The same things were measured in two ways. Each way mixes the same 9 hidden numbers, adds some noise and spreads widely along 6 directions of its own, which tell nothing about the thing.
In the rows, 128 means zero.
Some things both ways: the first way, then the second way.
[118 146 110 162 161 189 123 144 146 147 128 132 134 124 108 125 129 139
 149 145 139 159]
[130 111 132 162 105 145 171 128 144 141 124 144 112 160 126 124 151  80
 130 143  99 129 114 109 160 145  77]

[165 118 112 133 123 162 128  84 122 122 140  87 119 171 133 117 115 168
  97 115 118 163]
[ 68 127 107 177  47  95 188 146 162 142  90 137 118 116 150  79 205 100
 200 165 198 154 107  81 145 160 134]

[183 138 131 118 119 122 166 113 104 141 161 112 168  94 148 128  63 115
  89 124 110 148]
[ 88 130 126 100 141 156 152 129 135 110 103 105 137 167 156 156 132 151
 129 135 115 125 115 119 118 159  82]

[151 122 136 120 110 135 129 116 120 131 141 114 143 127 132 115 106 116
 107 138 133 155]
[ 99 131 131 117 128 114 124 178 135 114 105 114 171 118 154  91 134 123
 163 123 134  99 126 114 111 144 118]

[109 136 107 124 112  87 105 117 115 116 104 168 139  83  92  87 156 174
 118  80 126 106]
[169 153 131 188 162  86  93 101 147 136 162 133 111 187 145 106 106  58
 182 118  79 118 125 116 196 171 125]

[180 123 168 135 110 117 142 154  85 106 156 148 150 122 163 162  72  88
 106 131 126 139]
[ 61 166 128 106  80 138 132 123 138 109  93  84 170 120 173 162 139 120
 139  85 139  99 134 141 115 131  69]

[149 139  97 123 130 113 159 126  99 118 113 125 148 104 116 122 107 154
  76 127 133 110]
[ 46 118  92 111  68 159 226 116 160 118  93 108 119 151 165 141 195 108
 157 131 124 155 110 126 148 131  76]

[147  66 141 131 115 191 142 153 139 130 161 115  99 161 158 172 115 107
 133 151 139 134]
[108 168 160 138  99 157 158 165 130 124  97  89 132 147 172 109 135 102
 152 113 112 108 142 117 121 116  80]

[158 139  94 113 110 114 107 125 157 147 152  89  91 169 132 137 100 129
  75 137 140  87]
[113 158 153 173 157 110  99  99 178 114 133  79 148 180 147 136 131  80
 125  97  92 113 121  98 182 189  58]

[106  17 104 131 116 207 133  87 143 124 122 118 102 176 154 179 105 150
 158 108 141 145]
[110 127 157 107 155 159 142 203 128 100  99 126 156 175 155  80 122 107
 118 170  80  94 136 148  95 130  45]

[173 182 136  87  96  58 189 168 140 130 134 128 116  86 117  71 135 125
  90 109 123 105]
[108 160 137 141 110 137 127 159 139 142 109 100 124 124 156 118 144 146
 138 118 121 102 154 147 131 158 111]

[136 140 134 115  90  79 122 167 103 119 126 139 164  83  99  69  97 182
 116  83 138 140]
[ 95 132 177 172 111 111 129 195 132 101 110 118 178 131 153 104 117 100
 150 127 126  79 152 135 107 109  85]

[101 155  95 119 119  98 148 146 155 124 105 177  95 154 129 175 116  85
 124 131 128  86]
[108 152 137 122 116 120 141 141 113 138 143 125 117 102 141 104 118 127
 131  96 127 103 105  86 107 156  94]

[100 167 159 115 151 101  69 152 142 111 118 132 165 145 114 104 146 123
 179 118 150 150]
[121  44 131 150 121 157 204 160 135 151 148 169 150 118 113 144 135 133
 160 129  99  89 122 114 146  93 139]

[ 67 136 139 157 149 114  76 185 100 110  97 202 164 113 120 181 154 100
 180 130 129  80]
[133 116 137 102 106 166 226 147 105 127 156 144 118 117 141 156 115  88
 172  71  70 117 112  85 129  68  94]

[136 106 113 102 100 111 170 124 128 112 119 144 110 118 123 121 105 120
  90 127 150 133]
[ 76 122 146 113  78 165 180 147  89 121 122 142 129 107 146 124  99 128
 111 122 128  88  93 105  70 111  64]

[170 172 134 116 178 143 145 159 150 132 173 129 140 150 150 174 107 103
 143 133 111 122]
[118 110 107 179  87 106 161  57 138 174 145 102  80 136 118 128 166 118
 158 114 157 149  99  96 153 172 157]

[129 155 138 152 151 186 173 154 149 136 129 147 141 162 144 168  51  57
 161 174 150 216]
[ 64  69  75  99 125 157 190 106 167 134 134 141 144 153 147 160 168 136
 141 129  78 114 119 172 172 143 104]

[146  74 155 119 130 203 154  95 132 133 148  85 144 129 153 128 137  92
 135 173 138 184]
[ 81 133 118 120 129 218 151 152 162 121  48  99 134 211 196 141 147 164
 120 188  99 114 135 152 156 167  74]

[162 130 176 136 138 124 103 135 102 121 140 121 166 131 157 138 112 122
 162 102 118 132]
[ 98 127 126 144 110  97 105 149 148 122 116 119 173 120 139 110 146  93
 139 113 121  97 140 153 137 152  97]

[177 126  93  87  97 115 174 101 152 116 163  75  93 141 124  95 105 163
  36 120 131 149]
[146 111 163 132 139 162 135 184 116 124  94 123 159 152 134 118 118 123
 135 145 118 104 121  89 101 131  97]

[ 92 175  86 184 158 201 150 152 149 140 129 183 127 129  96 151 106 115
 143 157 116 197]
[167  89  99 117 164 143 163 126 158 135 131 141 139 184 118 179 163  93
 167 117  53 151 142 141 198 143 121]

[139 109 159 136 153 172  78 114 118 164 125 129 162  84 112  85 185 141
 176 131 142 128]
[103 154 120 145 109 127 141 120 151 144 115 116 108 164 159 102 154 113
 155 149 131 123 121 132 151 174  94]

[ 81 108 128 156 124 175 102 130 136 137 123 118 146 135 127 148 152  96
 151 164 125 145]
[173 108 156 172 143 111 131 192  98 122 150 166 138 108 132  70  80  58
 158  99  65 103 111  58 134 105 136]

[ 82  88 116  93 102 105 133 132 141  78  87 137 106 158 112 118 136 146
 128 109 171 137]
[ 83  95 141 151 116 149 144 178 150 116 105 124 176 143 162  92 128 107
 137 143  88  70 144 167 132 110  94]

[152 114 115 102 113 120 175 122 121 134 130 117 142 123 147 147  95 121
 110 119 117 104]
[ 67  87  81 139 124 104 180  91 151 114 157 110 109 146 144 135 153  99
 149  97  66 150 122 158 164 136 132]

Other things, the second way, with their names:
(449): [109 175 130  96  78 148 171 169 114 142 114 170 113 111 147  91 144  93
 132 140 138 109  99  95 108 151  31]
(492): [ 60 128 130 151  86 141 163 138 127 121 121 128 119 123 168  85 122 107
 125 136 119 102  99 109 112 137  79]
(528): [107 156 158 161 100 146 125 161 132 143 112 104 131 120 155 115 129 137
 118 117 120  80 156 139 127 144  91]
(202): [108 132 135 139 146 132 125 115 141 106 119  97 137 177 153 118 122  90
 121 121  89 125 106 105 132 161  75]
(45): [ 90 160 122  86 117 120 148 170 134 115 115  99 159 125 184  72 135 100
 194 110 115  92 132 146 108 113 113]
(593): [111 145 135 112 160 118 123 180 148 133 120  87 156 133 160  78 140 143
 173 118 116  90 148 135 122 150 132]
(604): [ 89 117 133  60 117 194 191 190 137 111  86 118 165 124 141 161 166 146
  97 113  92 112 140 131 105 122  35]
(357): [ 99 157 160 129 121 130  90 187 129  95  78 110 193 137 162 114 115 104
 123 127 129  88 136 123  99 145  54]
(254): [ 73 101  89  92 116 134 165 123 150 128 129 124 149 130 143 143 161 131
 140 114  97 110 132 176 140 141 103]
(417): [ 67 153 149 133 115 134 159 147 139 113 120 117 132 142 161 107 133 122
 125 137 134 106 104  95 111 159  47]
(458): [118 126 153 103 133 169 181 192 115 126 133 127 119 121 142  98 125 121
 114 113  64  97 137 124 103 113  70]
(347): [106 140 127 125  85 157 182 129 145 135 111 105 119 137 153 103 167  74
 135 107  97 125 118 111 143 130  67]
(367): [164 125 156  69 179 148 138 222 114 107 118 144 185 164 146  72 105  82
 170 144  73  79 134 141  94  99  74]
(602): [ 36  99 114 146  70 187 229 130 147 129  87  99  94 138 159 151 184 166
 108 141 122 149 122 118 131 140  90]
(56): [ 64 123 154 141  95 155 171 155 144 118  98  99 154 137 157 121 143 133
 130 135 139  95 122 115 107 127  73]
(526): [135 128 155 196 135 107 156 125 152 147 156 136 107 167 127 103 137  98
 169 145 125 111 120  98 163 158 102]
(163): [ 94 119 142  95 148 148 128 206 151 101  88 124 211 129 149 157 138 151
 137 119 102  84 162 148 126 134  76]
(181): [ 85  90 113 118 120 105 137 146 143 122 121 103 168 104 125 115 160 119
 127 103 115 115 128 139 111 144 121]
(185): [154 156 137 129 150 126 170 154 110 136 141 146  77 182 158  70 112  97
 199 162 107 135 102  88 123 141 113]
(128): [108 119 139 115  94 162 196 209 120 136 106 143 142 100 152 109 143 138
 163 123 115  96 148 122 110  92 117]
(645): [ 88  77 122 178 101 153 180 111 129 124 115 130 105 144 141 132 130 105
 114 130  98 146  87  69 144 139 112]
(96): [ 94 135 121 118  74 145 110 178 163 135  28  64 196 145 178  62 189 104
 173 161 173 103 144 149 112 140 128]
(282): [126 160 153 100 135 178 176 165 129 120  97 108 134 163 158 172 133 143
 160 121 121 122 130  87 125 134  68]
(317): [ 94 149 105  70 130 147 138 177 150  96  74  95 194 160 201 112 137  99
 210 114  98 104 143 153 139 109 118]
(125): [120  90 146 138  97 135 138 187  90  85  88 195 174 144 129 115  95  52
 114 170 108 111  93 100  84 111  41]
(127): [158 102 131 129 179 131 140 132 119 113 148 130 131 167 133 132  96  87
 141 105  53 130 103  85 147 138 111]
(375): [128  81 106 129 129 123 183 114 123 148 168 154 108 120 111 136 133 108
 143 102  78 125 109 119 144 127 128]
(214): [ 98 126 146 120 103 188 186 127 133 120  76 114 143 174 150 209 144 154
 146 139 153 132 106  78 123 139  69]
(6): [ 45  39  99  98 123 166 200 139 181  97 101 121 200 158 126 224 187 146
 113 118  80 119 156 197 154 115  72]
(438): [118  88 104 133 104 156 190 128 146 137 139 141 132 134 138 154 151  87
 150  90  54 115 141 148 180 105 109]
(306): [130 118 117 113 134 131 166 156 136 150 125 127 126 129 130 114 160 134
 171 126 122 126 123 107 131 144 136]
(302): [ 79 158 136  99  94 156 148 176 132 135  86 109 138  97 144 139 161 174
 100 119 150 108 141 124  95 167  61]
(221): [ 53 113 121 158 107 128 117 171 154  88  71 122 167 149 168 109 142 114
 111 163 115 122 132 144 129 166  79]
(434): [104  70 128 167 104  91 101 124 126 100 118  95 208 119 139 112 110  57
 156  80 105  94 117 127 119  95 158]
(554): [ 90 100 134 144  77 130 176 139 110 112 115 141 148 109 135 165 126 108
 148 106 136 126 106  87 107 108 101]
(460): [ 75 143 131 126 100 147 176 127 165 143 111 116 140 156 152 163 174 159
 166 148 164  99 139 150 141 157  70]
(364): [130 110 138 144 132 120 189 147 144 138 145 109 131 154 140 109 149  96
 210 113 107 115 135 117 147 101 147]
(509): [114  85 154 138 115 158 197 188 114 114 112 138 156 130 136 147 123 124
 165 120 104 108 134 105 113  78 118]
(68): [ 89 108 105 116 117 128 154 172 145 120 101 126 150 117 149 122 160 129
 149 121 101 126 146 145 138 140 122]
(98): [120  80 148 143 106 123 185 152 141 122 131 120 165 104  93 168 166  92
 130  74 109 132 130  89 131 112  92]
(457): [ 67 132 106 169  84 163 187 112 142 133 100 123  80 144 177 148 147 144
 149 131 123 152 107  76 171 163 118]
(298): [142 133 145 192 139  92  91 123 148 143 141 119 140 171 145  59 116  66
 169 148 119  89 117 125 156 163 119]
(73): [144  97 126 125 143 136 156 160 128 134 120 101 144 141 137  96 138  96
 165 106  84 124 126 108 129 114 148]
(91): [ 58 146 129 102  88 167 188 167 171 112  72 100 146 122 138 191 209 153
  93 109 125 149 157 133 140 170  23]
(51): [130 121 116  86 111 162 172 185 123 113  98 155 162 131 152 144 136  90
 159 110  76 118 135 129 136 100  83]
(478): [ 97 152 148 110 119 189 176 171 127 130  94 114 112 162 164 119 135 153
 118 159 117 105 125 121 106 144  52]
(535): [108 139 133 148 151 143 131  97 161 145 124  65 111 184 148 117 150 137
 128 131 116 119 122 119 151 188 102]
(119): [104 136 134 115 115 154 167 111 124 132 141 124 141 165 170 124 103  98
 176 121 106  77 104 129 125 103  83]
(48): [192 138 173 160 162  79  70 171  71  95 148 162 149 159 126  73  38  28
 143 127  80 102 103  93  90 123  92]
(175): [ 63  76  79 151  56 121 195  83 151 156 131 135 118 116 132 124 182 104
 161 127 139 130 103 141 153 135 137]
(398): [128 141 136 151 117 126 132 196 138 115 101 157 151 129 145 126 137  99
 147 129  96 117 155 126 155 141  86]
(173): [110 123 141 127 102 153 147 166 121 105  83 119 149 140 146 130 136  93
 112 125 100 129 123 108 110 128  68]
(269): [103 149 163 115 111 165 168 213 120 104  93 133 169 127 170 115 114 110
 158 122 113  82 136 106 101  93  62]
(139): [178 178 173  60 156 191 103 185 111 102  70 106 200 183 163 166  92  99
 144 112  98  87 132 103 102 119  32]
(443): [ 88 107 139 162 100 162 172 139 149 126 101 104 138 151 158 115 146 113
 143 135 116 107 119 109 138 125 104]
(262): [ 95 148 154 126  82 154 144 155 166 135  92  81 182 122 146 146 173 106
 130  90 122  83 162 153 141 126  57]

Some of these things the first way, each followed by its name:
[159 134 109 101 147 130 142 134 156 136 164 109 129 133 138 145  86 125
 107 129 140 121]  (535)
[162 136 137 125 124 113 142 109  82 130 110  96 170 104 129  97 146 172
 110 101 100 104]  (125)
[ 81  95 112 108  87 103  90 132 130 113  83 153  93 144  98 105 192 142
 121 126 155  84]  (269)
[128 107 138 145 129 166 132 138 113 105 146 151 134 192 172 222  93  84
 150 133  96 141]  (554)
[118  84 131 131  91 108 137 112  60  74 107 164 165  88 119 125 105 135
  78 120 141 158]  (317)
[142 158 116 104  85 111 196 166 157 127 120 130  86 127 106  81 126 120
  88 143 146 148]  (128)
[122  73  87 120 107 162  91  86 174 125 136 122  69 184 118 122 111 190
 127  84 153 153]  (526)
[123 123 158 125 125 101 118 173  87 122 104 169 172  85 119 121 126 119
 151 125 149 104]  (45)
[ 93 106 113 107 129 112 102 146 136 101 111 147 121 169 125 164 125 129
 141 121 153 102]  (56)
[147 152 140 104 119 103 153 157 152 119 117 112  91 154 130 118 162 111
 113 139 143  94]  (438)
[109  89 126 140 132 161  83  94 132 133 113 120 114 144 133 145 176 114
 135 147 138 101]  (604)
[101 136 120 131 164 157 122 135 134 108  99 167 131 139 107 137 146 124
 152 146 157 157]  (175)
[153  70 152 122 124 141  89 110 106 131 130 101 149 121 139 110 130 171
 149  92 145 117]  (367)
[161 120 166 105 149 123 118 148 115 109 155  79 169 149 164 153 108 118
 134 128 134 122]  (443)
[132 115 132  93 119  68 150 141 140 105 112 114 115 150 167 174 129 121
 132  80 119  38]  (458)
[143  96 136 101 119 111  79 107 134 143 120 102 116 176 156 153 146 123
 145 114 136  51]  (417)
[141 124 129 133  99 122 111 120  94 134 127 131 161  67  98  63 132 152
  90 131 138 149]  (357)
[108 123 127 137 149 145 124 125 142 118 123 156 131 158 151 188 117 101
 170 111 116 124]  (375)
[102 160  95 113  96  86 140 161 117 113 114 153 149  83  74  71 123 164
  86 120 138 149]  (509)
[ 92  93 148 148 145 169  82 114 145 129 115 166 111 177 159 202 174  76
 197 132 115 102]  (302)
[151 107 152 147 109 141 133 106  94 119 123 117 139 109 138 114 153 128
 105 129 116 133]  (51)
[108 147  98 116 139 144 160 145 142 147 118 122 152  87  99 107 146 111
 111 173 138 130]  (602)
[118 121 136 140 127 142  44 118 105 163 127 145 161  67  85  70 203 146
 133 143 134 108]  (282)
[113 117 145 145 131 153 124 103 100 126 129 126 181 105 143 151 142  82
 132 157 103 147]  (457)
[162 142  99  96 104 127 193 163 126 107 164 105 129 122 106 104  73 124
  32 182 159 184]  (434)
[ 46 118  95 132 133 154 121 149 138 133  69 185 134 110  86 132 164 103
 157 171 165 120]  (492)
[134 197 114 172 162 158 100 190 139 149 165 124 157 147 121 161  83 114
 134 157 116 143]  (98)
[163 109 118  87 120 148 135 132 173 135 147  91  79 167 121  98 126 156
 115 126 165 140]  (298)
